Every row belongs to one group in each of 4 separate groupings. Each group adds its own fixed numbers to the row, and there is some noise. The rows also spread widely along 12 directions, which tell nothing about the answers.
In the rows, zero is written as 128.
Some rows, each with its group in each grouping after it:
[138 112 167 139 173 148  99 110 158 190 125 111 119 156 129 130 132 116
 149 107 115 126]  J252 J115 J354 J315
[107 111  89 164 142 149 117  69 104 206 132 121 115 143 135 143 115 136
 207 119 115 139]  J688 J813 J324 J837
[100 145 135  73 103 114 104 154 114  92 100 133 127 109 131 117 182 136
 142 151 170 133]  J264 J356 J486 J421
[122 119 177 129 176 131 135 116 106 128 135 121 140 102 180 140 171 178
 148 106 169  97]  J892 J334 J140 J326
[ 38 147 194 136 128 137 151 137 124  41 114 149 137 123 138 127  99  99
 186  97 140 124]  J688 J356 J140 J837
[181 134 103 134 128 118 146 180 160 106  87 145 103  88 148 144  98 134
  47 124  92 108]  J252 J276 J327 J106
[143  87 165 149 157 168 102 143 140 135 144 132 128 146 131 130 160 173
  75  75 118 115]  J971 J74 J601 J421
[139  99 181 136 156 154 113 122 135 177 113 147  95 147 112 142 161 165
 177  87 141 134]  J536 J276 J601 J315
[114 156 139 142 144 152 139 189 134 124 124  80  97 120 188  91 150 123
 129 203 151 109]  J536 J115 J324 J106
[142 147 182 112  86 117 171 174 128 108 128 144  97 132 149 116  94 171
  55 115 113 143]  J971 J813 J327 J326
[ 62 133 165 128  95 147 120 128 110 121 178  58 132 132 178  94 122 154
  79 136 116 136]  J892 J334 J354 J421
[125 112 133 122 111 153 122 123  98  71 139 128 195 137  68 148 157 135
  76  74 142 143]  J264 J74 J486 J106
[136 114  60 126 147  94 144 128 199 134 107 134 113 120 173  64  94 116
 178 161  87  98]  J892 J74 J324 J837
[ 85 150 163 145 160 145 114 120 108 122 128  58 104  75 171 166 150  94
 150 162 126  99]  J971 J276 J486 J837
[149 127 128 146 184 146 128 125 144 182 135 110 157 161 149 103 127 125
 145 128 134 108]  J252 J74 J354 J837
[113 124 189 113 107 155 101 158 125 103 131 136 127 165  88 118 154 139
  83 102 151 153]  J264 J813 J354 J421
[144 154 190 106 123 105 164 168 114 122 119 127  75 111 154 128 139 184
 125 122 141 122]  J264 J276 J327 J421
[ 98 171 152 133 145 149 201 174  98  85 134 135 178 147 139 107 114 121
 144 132 174 118]  J892 J356 J327 J837
[ 99 137 208  51 105 116 102 132 136 182 125 146 109 183 141 101 136 153
 168 114 152 162]  J971 J115 J486 J837
[155 120 189 102 139  85 130 144 147 125 128 111  66  87 163 116 172 177
 130 139 128 106]  J688 J813 J354 J315
[151 171 192 124 124 119 152 145 131 146 105 128  54 127 110 137  95 112
 145 147 113 156]  J536 J813 J601 J315
[113 157 234  51  97 101 132 135 120 115 166  98 149 171 121  88 117 129
  94 124 156 159]  J264 J334 J140 J106
[150 105  70  94 135  68 106  89 151 116 128 109 190  96 157 112 117 117
  99 146 104 102]  J264 J115 J140 J837
[ 93 164 171 111 124 126 158  92  56 111 149 126 162 118 118 162 135 145
 155  95 165 150]  J892 J334 J486 J421
[ 45 116 161 126  82 118 151 124 129  29 124 132 142 107 148 106  96 127
 122  99 107 136]  J264 J334 J324 J326
[175 127 156 101 161  90 158 114 138 188 144 134 136 142 193  95 122 189
 125 120 135 107]  J971 J74 J354 J326
[156 155 183  75  99  96 172 159 135 151 135 137  94 175 133  70 104 183
 136 126 136 159]  J264 J74 J324 J106
[108 121 165 177 171 179 146 168 143 101 123 113 131 143 147 111 133 131
 122 109 135  94]  J264 J276 J354 J837
[194 121  96  95  96  78 147  96 122 133 120 142 118 112  70 132 152 179
 143 119 133 145]  J892 J276 J354 J106
[ 82 149 206  75 138 111 119 132 137 135 154  82 146 144 163 105 124  73
 127 157 141 119]  J971 J334 J327 J837
[129 145 173  85 165  79 159 109 140 167 137 124 100 127 174  97 146 140
 217 142 155  98]  J971 J813 J327 J421
[112 159 110 109 159 100 155 102  95 187 129 125 153 123 210 100 111 154
 191 144 150 115]  J252 J74 J601 J421
[179 121 135 103 170  77 114  91 164 148 118 115 106 106 108 148 113  96
 151 135  95 121]  J892 J74 J324 J837
[217 146  79 110 135  60 166 131 168 124 103 161  99 123 117  87 115 124
 163 166 119 113]  J688 J115 J354 J421
[ 60 122 144 131 125 179  77 130 112 181 101 133  98 125 167 169 146 124
 140 109 137 135]  J971 J813 J327 J106
[ 88 123 100 130  67 141 114 174 164 100  70 174  76 130 140  96 100 130
 123 142 105 159]  J252 J813 J324 J326
[ 72 119 137 127 133 144  72 103  91 145 125 132 152 105 179 175 136 134
 105 100 131 137]  J688 J74 J354 J421
[149 149 191 118 133 106 137 113 123 111 127 132 105 112  84 163 119 126
 140 100 119 151]  J892 J74 J140 J315

New rows. What belongs after each?
[144 108  88 107 145 127  66  83 133 224 106 131 147 139 155 140 142 117
 146 151 144 134]  J536 J276 J354 J326
[164 151 140 138 189 150 117 107  82 192 150  78 173 146 109 145 179 103
 147 159 178 124]  J264 J74 J354 J315
[145 104 110 154 127 132  77 139 198  95 101 139  80 109 107 137 121 100
  90 117  69 118]  J971 J74 J140 J421
[ 75 127 208 136 155 157  79 124 129 123 128 111  99 125 150 160 131  93
 114 106 127 127]  J688 J813 J354 J421
[171 126  82 157 121 141 139 148 153 153 110 147 115 136 143 113  94 172
  91 108  93 131]  J252 J74 J140 J106
[106  75 136 158 163 144  97  77 157 143 144 102 140 129 138 155  90 119
 109  71  66 120]  J892 J115 J324 J837
[128 129 199 117 140 137 124 167 135 176 136 125  75 150 199 107 115 205
  94 102 114 135]  J264 J74 J324 J421
[101 127 142 101 158 133 129 179 157  72 102 157 159 125 161  92 177 110
 155 144 173  91]  J971 J115 J486 J837
[ 73 140 106 132 124 144 118 123 106  93 127 111 165 111 136 125 149 100
 148 152 160 124]  J892 J276 J354 J421
[179 130  98 135  98 136 137 121 120 132 110 152 133 146  62 140 120 148
 108 102 117 166]  J252 J74 J486 J326
[200 147 102  84 104  58 141 137 121 116 100 177 123  87 146 131 123 186
  83 127 129 134]  J264 J334 J140 J421
[147 170 149 158 162 186 154 212 136 166 116  96  86 164 174  82 139 136
 123 178 152 109]  J264 J334 J486 J837
[108 143 135 144 117 152  96 149 160  83  90 132  87 120  88 142 120  75
 128 124  99 143]  J252 J74 J486 J421
[136 101  89 135 151  98 162 103 152 120 128 148 141 106 163 114 114 160
 154  91 104  93]  J892 J115 J327 J421
[159 154 163 154 144 116 144 133 170 136 135  85  73 130 129 111  79 108
 129 154  77 123]  J536 J74 J140 J837
[212 164  91 142 126 104 186 140 152 122 131 103 101 124  99  98  90 122
 113 161  92 122]  J252 J276 J486 J421
[110 150 101 160 108 121 210 121  90  42 141 115 171 113  90 106 127 135
 177 130 146 128]  J252 J115 J324 J106
[ 87 156 183  85  81 121 130 144 119 128 153 110 120 161 138  82 134 139
 134 154 152 154]  J971 J276 J354 J421
[ 54  90 152 125 113 174 122 110 143 106 144 147 175 175 104  98 138 125
 162  60 134 146]  J892 J334 J486 J315
[114 118 123 144  82 168 111 158  98 101 119 142 120 109 126 153 153 202
  61  91 133 152]  J892 J334 J140 J106
[163 100  65 167 135 131 136 109 130 155 130 128 132 108 139 146 124 166
 105 108  97 110]  J536 J276 J327 J421
[149 137 156 147 140 166  77 192 146 116  80 161  68 106 130 171 159 127
  80 130 136 127]  J971 J276 J140 J421
[119 126 138 180 142 183 111 100 113 168 149  75 128 156 102 146 125 125
 139 105 116 138]  J252 J115 J140 J106
[ 79 147 195 158 146 186 136 186 140  75 157  90 130 153 150  88 140 104
 106 145 153 107]  J971 J276 J140 J421
[177 155 222  97 160 104 162 149 115 138 156 119 115 145 124 114 161 175
 125 124 169 120]  J971 J356 J354 J421
[138 102 148 141 141 128 153 126 166  73 112 149 129 126  99 114 115 132
 127  69 102 112]  J252 J334 J601 J106
[ 95 125 132 150  89 192 139 173 140 142 151  97 129 187 135  69  95 136
  79 134 111 156]  J892 J276 J601 J315
[126 116 187 150 135 171 138 171 152 123 129 139  72 164  98 112 167 158
 158  96 143 121]  J971 J276 J327 J421
[197 159 143 102 149  76 118  87 133 156  99 162 100 126  79 176  96  83
 151 125 118 152]  J688 J115 J354 J421
[ 97 150 152  91 130 138 110 144 125 147 129 124 163 146 143 129 117  79
 108 140 144 147]  J892 J74 J327 J315
[173 127  77 205 166 170 137 127 127 197 120 129  88 135 148 149 106 151
 126 125  95 122]  J971 J115 J324 J421
[147 122 101 121 123 108 112  86 122 189 129 111 121 132 138 129 112 162
 126 116 103 138]  J264 J356 J354 J421
[151 139 165 119 146 110 162 137 108 124 139 132 121 125 130 101 178 195
 165 118 172 114]  J252 J813 J354 J421
[114 140  89 157 103 137 151 139 129 113  92 162 121 127 151 123  63 128
 112 119  93 149]  J264 J74 J324 J326
[171 139 106 109 123 111 121 108  95 145 143 122 173 116 100 170 132 115
  72 131 135 138]  J971 J276 J327 J421
[132 126 120  96  68  96 150 142 125 104 130 126 115 116 130  93 122 184
  97 130 115 151]  J252 J813 J324 J106
[ 63  96 111 124 102 134 114 135 129  60 126 169 181 114 159  96 166 171
 137  97 157 117]  J536 J334 J140 J421
[117 144 115  82  93  73 146 136 159 109  93 168 101  94 192 104  81 148
 130 135  97 129]  J536 J276 J486 J421
[ 96 154 122 160 113 137 125 114 128  81 113 127 120 119  92 142 105  76
 162 141 118 144]  J536 J115 J140 J421
[120  84  93 168 140 128 186 145 169  68 125 159 143 128 154  75 126 186
 147  69 101  79]  J264 J115 J327 J421
[143 111 112 116 168 111 126  94 105 149 143 137 173 118 148 125 173 161
 159 113 156 105]  J971 J74 J601 J421
[ 77 132  97 182 101 147 182 105  89  46 130 130 188 111 122 128  89 124
 112  99 118 127]  J264 J813 J354 J326
[145  96  77 112 104 124  88 123 142 137 106 145 109 114 103 120 189 172
 140 122 131 132]  J252 J813 J486 J421
[181 110  97 118 130  89 101 110 163 108  96 171 108  83 112 161 115 135
  89 100  90 126]  J892 J334 J140 J421
[ 79  80 175  77 113 111  85 124 168  81 126 142 173 128 136 103 130 122
  90  77 104 134]  J252 J74 J601 J315
[ 95 133 108 140 114 141 139 126 162  87 108 144 134 158  86  78 105  71
 182 127 120 135]  J252 J334 J601 J421
[143 106 151 101  62 102 106 115 149  98 113 135 101 134  76 123 120 148
  80 100  95 164]  J264 J334 J354 J326
[155 142 176 125 104 137 102 122  91 151 144 108 123 145  84 167 128 156
  58 103 123 174]  J252 J115 J354 J421
[120  83 144 133 101 171  80 165 137 133 102 153  78 141 110 129 192 202
 120 100 141 153]  J892 J74 J324 J326
[138 144  76 120 137 111 143 116 133 117 120 175 178 137 129 103 125 103
 164 140 157 120]  J971 J334 J140 J421
[ 83 108 181 127 109 141 114 132 145 100 109 133 105 126 146 130  99 143
 104  92 100 140]  J536 J356 J601 J326
[ 96 103 165 124 155 141 120 134 132 103 120 113 140 115 145 116 170 131
 153 116 146 106]  J264 J276 J601 J315
[191 177 140  97 135  85 121 102 111 199  85 127  67 108 105 194  99 103
 144 136 109 154]  J264 J74 J327 J106
[123 135 202 140 103 137 133 156 154  90  88 137  34 138  90 134 108 129
 141 110  98 159]  J264 J115 J324 J326
[129 116  88 123 108 152  66 120 133 125 130 104 146 132  93 146 133  79
  69 141 110 147]  J688 J356 J486 J421
[162 137  61  81 120  60 106  83 147 156 111 125 135  82 157 129 112  97
 127 174 110 117]  J971 J813 J140 J106
[104 170 120 101  63  97 143 105 102 169 111 110  94 131 141 116  69 128
 150 155  95 181]  J264 J115 J601 J315
[ 94 155 175 155 117 195 150 202 122 122 141 120 124 172 132 103 134 123
 101 134 146 142]  J971 J74 J327 J315
[149 116  60 110 114  96  76  62 151 152 125 131 163 125  92 137 108  73
 126 143 103 145]  J536 J334 J140 J421
[134 127 160 109 183 135 118 158 150 118 138 112 179 136 169 109 131  94
  66 144 150  95]  J892 J813 J354 J837
[161 103 160  74 172  96 116 128 158 128 118 134 153 132 139  94 180 133
 154 145 174  97]  J536 J356 J601 J326
[102 160 153 147  97 151 124 149 129 139 128  59  45 141 124 103 135 112
 163 185 120 141]  J688 J115 J354 J106
[ 76 131 132 143  84 162  97 104  76 134 133  98 141 107 130 181 115 140
  79  93  93 170]  J264 J74 J486 J315
[117 140 159 141 131 136 103 122  82 100 138  90 136  83 118 175 165 136
  78 127 141 130]  J252 J813 J354 J421
[153 123 122 127 148 133 114 141 134 130  80 218 121 134 108 161 135 130
 144  94 144 141]  J971 J115 J324 J421
[118 157 152 172 131 167 126 166 160 129 121 102  74 143 144 112  87  91
  90 158  97 132]  J536 J813 J354 J421
[107 125 167  97 126  76 114 123 144  72  98 136  90  68 150 139 143 152
 152 111 118 111]  J264 J356 J140 J421
[180 160 152  98 139 119 122 155 137 165 120  97  91 133 135 123 117 120
  86 165 123 138]  J892 J74 J601 J106
[142 113 122 131 115 120 105  99 153 133 105 154 114 123 101 160  99 119
 103  83  83 142]  J971 J74 J354 J106
[ 58 141 104 161 107 139 196 105  83  63 146 122 176 114 145 115  97 146
 179 102 126 122]  J688 J356 J486 J837
[ 85 130 200 139  96 149  77 133  94 118 113 118  82  91 136 197 137 166
  83  97 113 159]  J536 J334 J140 J837
[ 83 149 184 103 103 137 117 120  65 136 144 135 149 145 136 140 143 172
 129 100 172 162]  J264 J813 J140 J421
[150 155 187 107 109 142 155 170 101 173 114 172 115 174 147 105 131 208
 112 107 174 164]  J252 J334 J354 J326
[145 117 120 123 148 100 111  62 106 184 119 137 118 109 122 152 164 169
 202 100 141 128]  J252 J334 J354 J421
[191 103 137 167 170 128 124 131 150 142 104 160  89 112 136 168 111 170
 109  76  90 109]  J688 J115 J140 J837
[133 111 169 165 148 157 139 144 149 133 124 160  98 155 136 124 108 176
 142  67 108 125]  J688 J74 J140 J837
[ 69 112 132 152  66 157 133 135 128 114 145  92  84 149 131  92 116 163
 142 123  98 155]  J688 J115 J324 J106
[ 92 104 105 111  89 156 115 151 129 101 119 155 175 149 113 101 133 140
  98 111 137 154]  J892 J356 J601 J315
[194 142 133 117 163 149 121 138 118 191 103 143 139 173 106 133 132 112
 119 142 166 141]  J264 J276 J601 J326
[141 128 170  69 106  87  66  92 100 180 128 116 102 107 139 161 162 178
 115 117 135 156]  J264 J334 J140 J421
[ 99 152 129 105  57 118 138 168 118 138 133  84  83 124 164  98 113 170
  96 172 105 153]  J892 J115 J327 J837
[ 74  85 137 113 155 160  51 122 136 165 134 122 151 142 179 122 189 133
 140 125 154 115]  J971 J115 J324 J421
[ 80 115 100 173 158 141 152  95 165 182 136  77  85 116 197  92 106 123
 215 135  83  91]  J892 J334 J327 J315
[147 105  95  73 146  86 109 119 111 103 123 117 194  88 147 112 206 150
 122 145 173  94]  J264 J74 J601 J106
[ 72 138 141 171 133 196 126 170 128 165 151  58 121 170 192  64 133 139
 119 168 136 114]  J264 J334 J354 J837
[101 122 150 130 135 164 109 122 134 197 133  97 116 183 120 117 118 121
 160 115 122 139]  J264 J356 J327 J837
[ 90 119 162  91 103 128 141  95 130 136 140 148 173 196 104  74 115 119
 183 109 159 157]  J536 J334 J601 J326
[ 98 157 116 140 159 143  99 127  91 170 118  86 119  92 204 146 147 135
 145 168 149 111]  J264 J356 J140 J421
[124 136 143  99 108 128  98 163 167 183 125 100  80 159 177  87 100 131
  84 150  92 139]  J264 J74 J327 J421
[ 94 114 150 121 130 154 142 158 152  82 166  92 180 157 139  83 122 110
  71 113 126 111]  J892 J74 J327 J106
[118 160 143 182 127 160 161 155 120 130 165  33  68 138 142  81 129 132
 140 187 113 121]  J264 J334 J324 J421
[142  99  92 117  93  63 154 126 171  75 104 155  97  78 185  89 106 193
 123 123  83 104]  J688 J115 J140 J326
[158 123 116  90 167 107 145  93 122 119 134 162 198 140  94 127 158 120
 176 101 176 116]  J892 J276 J486 J421
[167 126 133  65 110  87 124 187 149 115  90 168 134 101 184 106 122 166
  36 137 126 128]  J264 J276 J601 J315
